All rows are made from the same 11 directions, up to rounding. Whole rows:
[[ 29.1  15.3 -22.6   8.3  41.4   0.6  12.9  21.6  16.3   2.4  -8.9   5.6
   -0.8  36.7  -1.5   0.2   7.5 -45.0]
 [-27.0 -20.4  35.8   5.4 -65.3 -21.0 -44.9  -1.2 -26.0 -20.8  12.8 -20.5
   31.7  -0.9  19.7  29.0 -26.0  -2.7]
 [  3.6 -39.4  37.6 -32.4 -33.8  40.5   7.2 -46.0  -5.2 -11.9  -8.0  -1.9
  -27.6 -24.1 -24.2   0.1  11.7   7.2]
 [  2.1 -19.2 -16.6  31.6  14.1   2.4 -49.2  23.5 -11.9   0.2  14.4  10.8
    0.4 -15.8   9.4  -4.0 -11.3  16.5]
 [ -8.2 -21.6  12.0 -54.0  19.2 -13.6  25.3 -24.9  -6.6  13.3 -26.3  17.7
    9.3 -20.2   4.8  -3.3  11.7  40.7]
 [  7.2  15.6 -30.6   7.0  -2.1  -5.9 -16.6  -7.5  13.9 -38.8 -34.7  12.8
   34.6  -6.2   4.7  30.0  12.9  16.9]
 [ -0.2 -18.9   3.9  -8.6 -31.2  42.7   0.0   0.7   3.1  -9.2  12.3   2.3
  -68.1  -6.2 -36.7 -10.4 -22.3  19.8]
 [ -6.7 -17.3 -25.0 -21.0  26.7 -10.0 -14.1  12.8   1.0   1.2 -46.6  29.8
   15.0 -16.2   6.6   7.9  -5.2  50.9]
 [-28.5  15.3   3.8  13.7 -17.2   4.2  16.7 -41.3   1.2  13.6  36.2   1.5
  -17.0 -24.5  -4.9 -15.2  25.0  24.7]
 [-29.3  -2.5 -19.2 -18.5 -19.2 -31.8   2.8   2.1 -16.0  28.6 -11.7 -24.5
   27.8  -9.4 -39.8 -18.3  52.7 -22.3]
 [-38.3   2.3   7.9 -19.7 -38.3 -30.0   7.0  11.9 -15.9  17.3 -16.5 -20.5
    7.1   7.4 -25.5  -7.1  13.4  -9.6]
 [ 10.4 -14.3   8.2  50.1  32.8  49.3 -25.6 -24.2  18.4   2.6 -44.4  30.6
    7.2 -12.8  22.6   8.3  21.9  -9.8]
 [  0.4 -22.4  37.7   2.9 -34.5   8.6 -28.3   5.1 -23.4 -29.4 -50.2 -11.5
   -4.4  -6.8 -30.7   0.9  25.2 -23.6]]

The start of a row, then its end:
[ 14.2   1.0  -8.4   7.1  -0.1  49.7  21.8 -27.0  27.5  18.7  27.3  -8.0
 -14.1 -11.4   1.3  -5.3] -> [-10.8  -6.7]
[  6.3 -20.1  47.4  40.9  11.1 -11.7 -44.9  19.9 -35.5  -9.2  16.4   2.8
  -9.3   7.6  20.1  -9.1] -> [ -0.5 -26.9]
[-41.4  27.4  16.6 -12.0 -74.5 -30.0  11.2  13.7 -15.0   1.5  11.6 -45.4
  13.5 -13.4 -12.3  -3.9] -> [-23.6  19.8]
[ 33.1  13.1  33.1  -0.7 -12.1   6.6  20.9  -3.6  -9.6  -6.9  26.4 -47.1
  10.1  -8.0  -7.3 -17.5] -> [  6.7 -46.4]
[ 14.3  -4.2  26.2 -12.4   3.5  -9.8  10.6  26.7 -30.1  20.7  32.8 -38.8
  -9.4 -31.2 -12.6 -45.5] -> [-9.6  2.4]
[ -4.3  24.8 -25.8  15.4   3.1  17.0  15.6  15.3  15.1   9.9  10.4   1.0
 -35.4  -7.5 -17.1 -19.5] -> [-11.6  24.0]
[ 12.9  -6.7  20.2   5.4 -26.3 -20.3 -42.0  22.0 -25.1 -62.5  -3.7   1.7
  -4.5   6.7   1.4  21.9] -> [-19.4   9.6]
[-25.7   6.6  18.7 -18.2 -37.0 -20.1   5.7  33.8  -5.2   6.7 -22.3 -18.1
   6.7  21.1   5.7  10.6] -> [-45.2   3.0]
[-14.3  12.0   0.2 -20.5 -43.3   2.7  18.0  26.4  -5.2  22.1 -14.6 -50.7
  12.1 -33.9 -29.3 -24.7] -> [-18.0  14.6]
[-34.8 -42.0  -0.1 -43.6  -8.5  -1.7  -8.2  -4.7  -3.8  19.4 -48.3  26.3
   1.8 -10.7  -1.6  11.6] -> [-11.6  48.0]
[-37.6  -6.4  56.4   1.3   7.6   7.8  31.0 -53.4   7.8  34.6   9.2  31.9
 -15.8  14.6  50.7   8.2] -> [-10.6  14.3]
[ -9.7   7.5  12.9  -0.6 -18.4  -6.8  13.4 -13.8   1.5   4.1  47.3  -5.9
 -12.3  22.3  12.2   6.9] -> [-16.5 -13.8]
[  3.0  10.9   6.9  61.6  52.1  10.3 -14.2 -29.1  -0.3  10.0  -2.0  27.1
   7.4 -24.0  23.1 -17.9] -> [54.3 -2.3]
[ 56.4  -6.5 -32.5 -23.4  33.8 -13.5 -13.1  50.7  -5.4 -29.6 -31.6 -12.1
  20.5  13.8 -24.8   1.1] -> [  5.2 -33.6]
[ 10.7  19.9 -41.5 -13.2  20.9 -12.1  29.6 -41.9  27.4   1.7  33.1   8.9
  29.0  22.5   9.7  20.8] -> [ 31.2 -25.4]
[-37.7  20.6  -1.8  39.3  10.4 -21.4  -8.4  36.7  -7.7  40.8 -25.3  -2.4
   7.3   4.9   2.6 -22.9] -> [10.1 -7.0]
[ 41.0  15.0   6.6  -4.0  36.1  -6.6  16.4 -15.4  -3.4 -16.2   6.8 -10.2
  30.3 -27.0  14.6 -10.1] -> [22.0 -0.1]
[ 15.2  23.5   7.2   4.0   5.9  26.8  33.0 -19.1   7.4  -4.8 -33.3 -12.7
 -13.1 -33.7 -34.3 -29.3] -> [45.7  0.6]
[  8.0  47.3  -4.6  16.1  37.7  -5.8  46.4   7.4   8.2   8.4 -19.3   3.2
 -31.4  13.1 -28.3 -35.2] -> [ 47.6 -22.3]
[ -5.5 -11.9  35.9  -9.7 -11.6  11.2   3.2  17.5  -9.6  -1.5 -21.2   2.5
 -34.6   3.5  -3.4  -7.2] -> [-29.5  14.4]
[ 20.8 -43.1  10.3 -21.4  53.3   0.6  -9.2  19.4 -16.7  31.9  10.4  11.5
  -1.8 -14.0  21.4 -20.3] -> [-22.3  14.9]
[-14.5 -10.5 -24.3  -9.2 -45.2  26.6 -10.3  24.1  17.5   5.2 -38.4 -15.3
  -3.3  14.1 -31.9  15.1] -> [-22.3 -15.1]
[ 13.9 -37.1 -10.7 -10.2  25.3 -12.0 -44.0  31.5 -24.2  -8.9  10.2  16.3
  -0.4 -27.2  12.9  -4.5] -> [-30.6  50.9]
[ -8.2 -19.7  -4.0 -30.8  -6.0   8.0  16.3 -53.4  16.7   4.3  -1.0  17.1
  13.9  14.4   4.7  27.0] -> [ 21.9 -12.7]
[  1.3 -10.0 -19.8  21.8 -33.2  38.8 -13.4 -20.7  23.7 -10.0  25.8   2.4
 -28.0  41.3 -23.4  24.2] -> [  8.1 -59.0]
[  8.8  35.3   2.1  25.3  -9.4 -27.3  -9.0  20.5 -15.6 -19.9  21.2 -30.1
  26.5 -22.4   7.4 -11.0] -> [-1.7  6.8]
[ 11.4 -12.9  37.2  32.6  40.4  21.6 -13.0  27.7  -8.7  29.8 -14.8   3.5
  -5.3 -15.7  35.0 -23.9] -> [-30.1   4.7]
[-42.6  -8.7 -28.3   1.3  24.5 -31.5 -13.5   3.0   3.9  13.1 -28.1  57.2
 -14.5  44.2   2.5  18.4] -> [21.8  9.3]
[-11.1  22.4 -21.8  -5.9 -34.7 -22.6   9.8 -19.4  -1.2   3.5  67.8 -33.6
  29.2 -19.7   1.6   0.0] -> [-0.5  8.9]
[ -5.3   6.8 -11.7  32.4   4.5   2.5 -31.4 -13.0   6.8 -38.8 -21.5  37.5
  -1.6  -1.6  13.9  25.2] -> [ 9.9 29.3]
[ 20.6  35.8  13.6  55.1  51.3 -17.3  -5.9 -12.6  -2.1  -6.3  -6.9   2.6
  53.7 -18.1  46.5  -5.2] -> [ 36.9 -15.0]
[-36.9  28.8 -32.4  14.5 -28.4  -0.1   4.4  12.5  20.6   9.5   9.5   5.0
 -13.3   5.2   2.8   9.0] -> [-35.1  39.4]
[-24.4 -40.3   9.1 -13.6  22.3   8.0   5.9 -44.5   2.9  47.9  34.2  31.2
  -9.9   8.9  24.7   1.8] -> [7.8 0.7]
[-36.2  29.1   6.2  32.8 -24.0  -9.1   7.3 -19.6  13.2  17.0  33.1  -1.7
  11.7  18.9  32.6  15.0] -> [-13.0  -7.1]
[ 36.6  -7.3 -58.4 -27.5  13.3  -2.1  -8.8 -32.2   9.8 -42.1  20.3  10.1
  23.9 -23.4 -19.0  18.3] -> [35.6 18.2]
[ 37.5  24.9 -21.9  14.9  43.1  -7.1  10.6   8.9  12.7 -27.1  26.7  19.8
 -23.3  40.4   4.1   5.8] -> [  5.6 -28.1]
[-20.3   0.4 -24.6  30.1  15.7  19.9 -12.5  10.2   7.5  13.3   5.6  33.7
 -53.8  -6.8 -11.5 -16.9] -> [-3.9 40.6]
[ 13.5  46.5 -13.1  21.5  26.1   8.1  29.8 -18.0  27.0   0.0   2.8  -0.4
  27.2 -21.8  33.7   0.5] -> [-5.2 25.6]
[-43.8   3.1  31.7  31.6  33.6 -21.1   0.2  -8.8  -5.3  49.3  -9.7  28.5
  15.9   6.3  55.2  -5.4] -> [ 0.2 13.1]
[ 19.4 -12.7  22.1  23.5   2.2   8.4 -29.6 -23.3 -22.5 -49.0  35.2  21.2
 -42.5 -19.0  -7.4  -5.7] -> [21.6 19.3]
[-57.1  -1.8  17.5   0.5 -27.1   5.8  22.2 -37.3  -1.1  47.0   1.6   1.1
 -16.2 -16.6 -13.0 -19.9] -> [29.3 14.4]
[ 13.4  -9.5 -38.8  -3.3  36.1   2.3  -9.9  43.3   6.9  14.4 -53.8   8.3
   3.5  15.7 -27.2  -8.5] -> [ 16.4 -24.1]
[-17.8  15.2  -5.5  -0.1 -12.6 -24.4   4.1  -8.7  -3.3  -5.6  -3.7  -0.4
  11.1   8.5  -8.2   5.1] -> [25.8 -6.6]
[-19.6 -13.4  -8.5  20.1  33.7 -24.6 -21.0 -28.4  -8.2  27.5   5.9  21.3
  43.5  -7.0  26.6   2.2] -> [48.2 -9.8]
[-11.3  28.4  -5.1  40.0 -32.5  -7.8 -17.4 -12.0  -2.6 -29.5  17.2  -8.6
   2.7  -1.5 -10.4   6.9] -> [ 26.4 -11.2]
[  3.9  41.5 -18.4 -14.0  -9.1  -7.6  38.3   5.2  20.7 -14.7   8.4  -5.9
 -11.0  17.5  -3.7   7.4] -> [-21.0  12.0]
[-35.5   6.2   1.5  18.5 -11.2  17.1  -0.9 -13.8  14.6  14.9 -34.4  18.6
  -1.6 -13.8  11.7   6.0] -> [-4.9 35.9]
[-24.2  17.1 -66.0  -5.9 -21.7  20.1  27.4  -3.4  40.4  49.4  30.7 -17.6
   4.8  12.0 -18.4   1.6] -> [-12.5 -11.6]
[ 10.7  18.1  48.1   9.5 -22.6  25.5  29.1  -2.0   4.2   5.3 -31.8 -38.3
   4.2   3.4  -9.1 -11.8] -> [  6.2 -51.5]
[  8.5   2.0  -2.9 -43.0  42.0 -45.4  20.1  23.4 -14.1  13.3 -29.0  -0.3
  36.7  -9.2  12.8 -11.0] -> [ 1.4 22.7]
[ 18.9  -0.8 -31.7  51.4  14.7  60.1 -24.2   3.6  25.6   4.6  -6.9   6.3
 -14.1 -21.1  -7.5  -7.2] -> [ 0.2 -2.6]
[  2.2 -33.9  49.4  31.6   0.9 -21.1 -54.4   8.6 -40.9  -0.7  42.1  -7.2
  19.5   0.1  38.9   0.8] -> [-11.1 -26.7]
[  6.9  30.7   8.4  19.0 -15.2   5.4   1.9  51.4   0.7  -6.1 -31.9 -30.4
   2.2  -8.5  -3.8 -12.5] -> [-36.8   5.2]
[ 28.8 -20.4   6.4 -30.9  23.3  -8.2   2.2   4.7  -6.3 -19.9  10.6  15.2
 -15.0  22.9   5.1  10.0] -> [-13.6  -6.2]
[  1.1  15.4 -15.5 -20.1   4.3 -37.8  15.3  41.4 -14.5  30.8  12.9 -42.2
  33.2  -7.4 -10.1 -26.1] -> [ -4.8 -13.2]
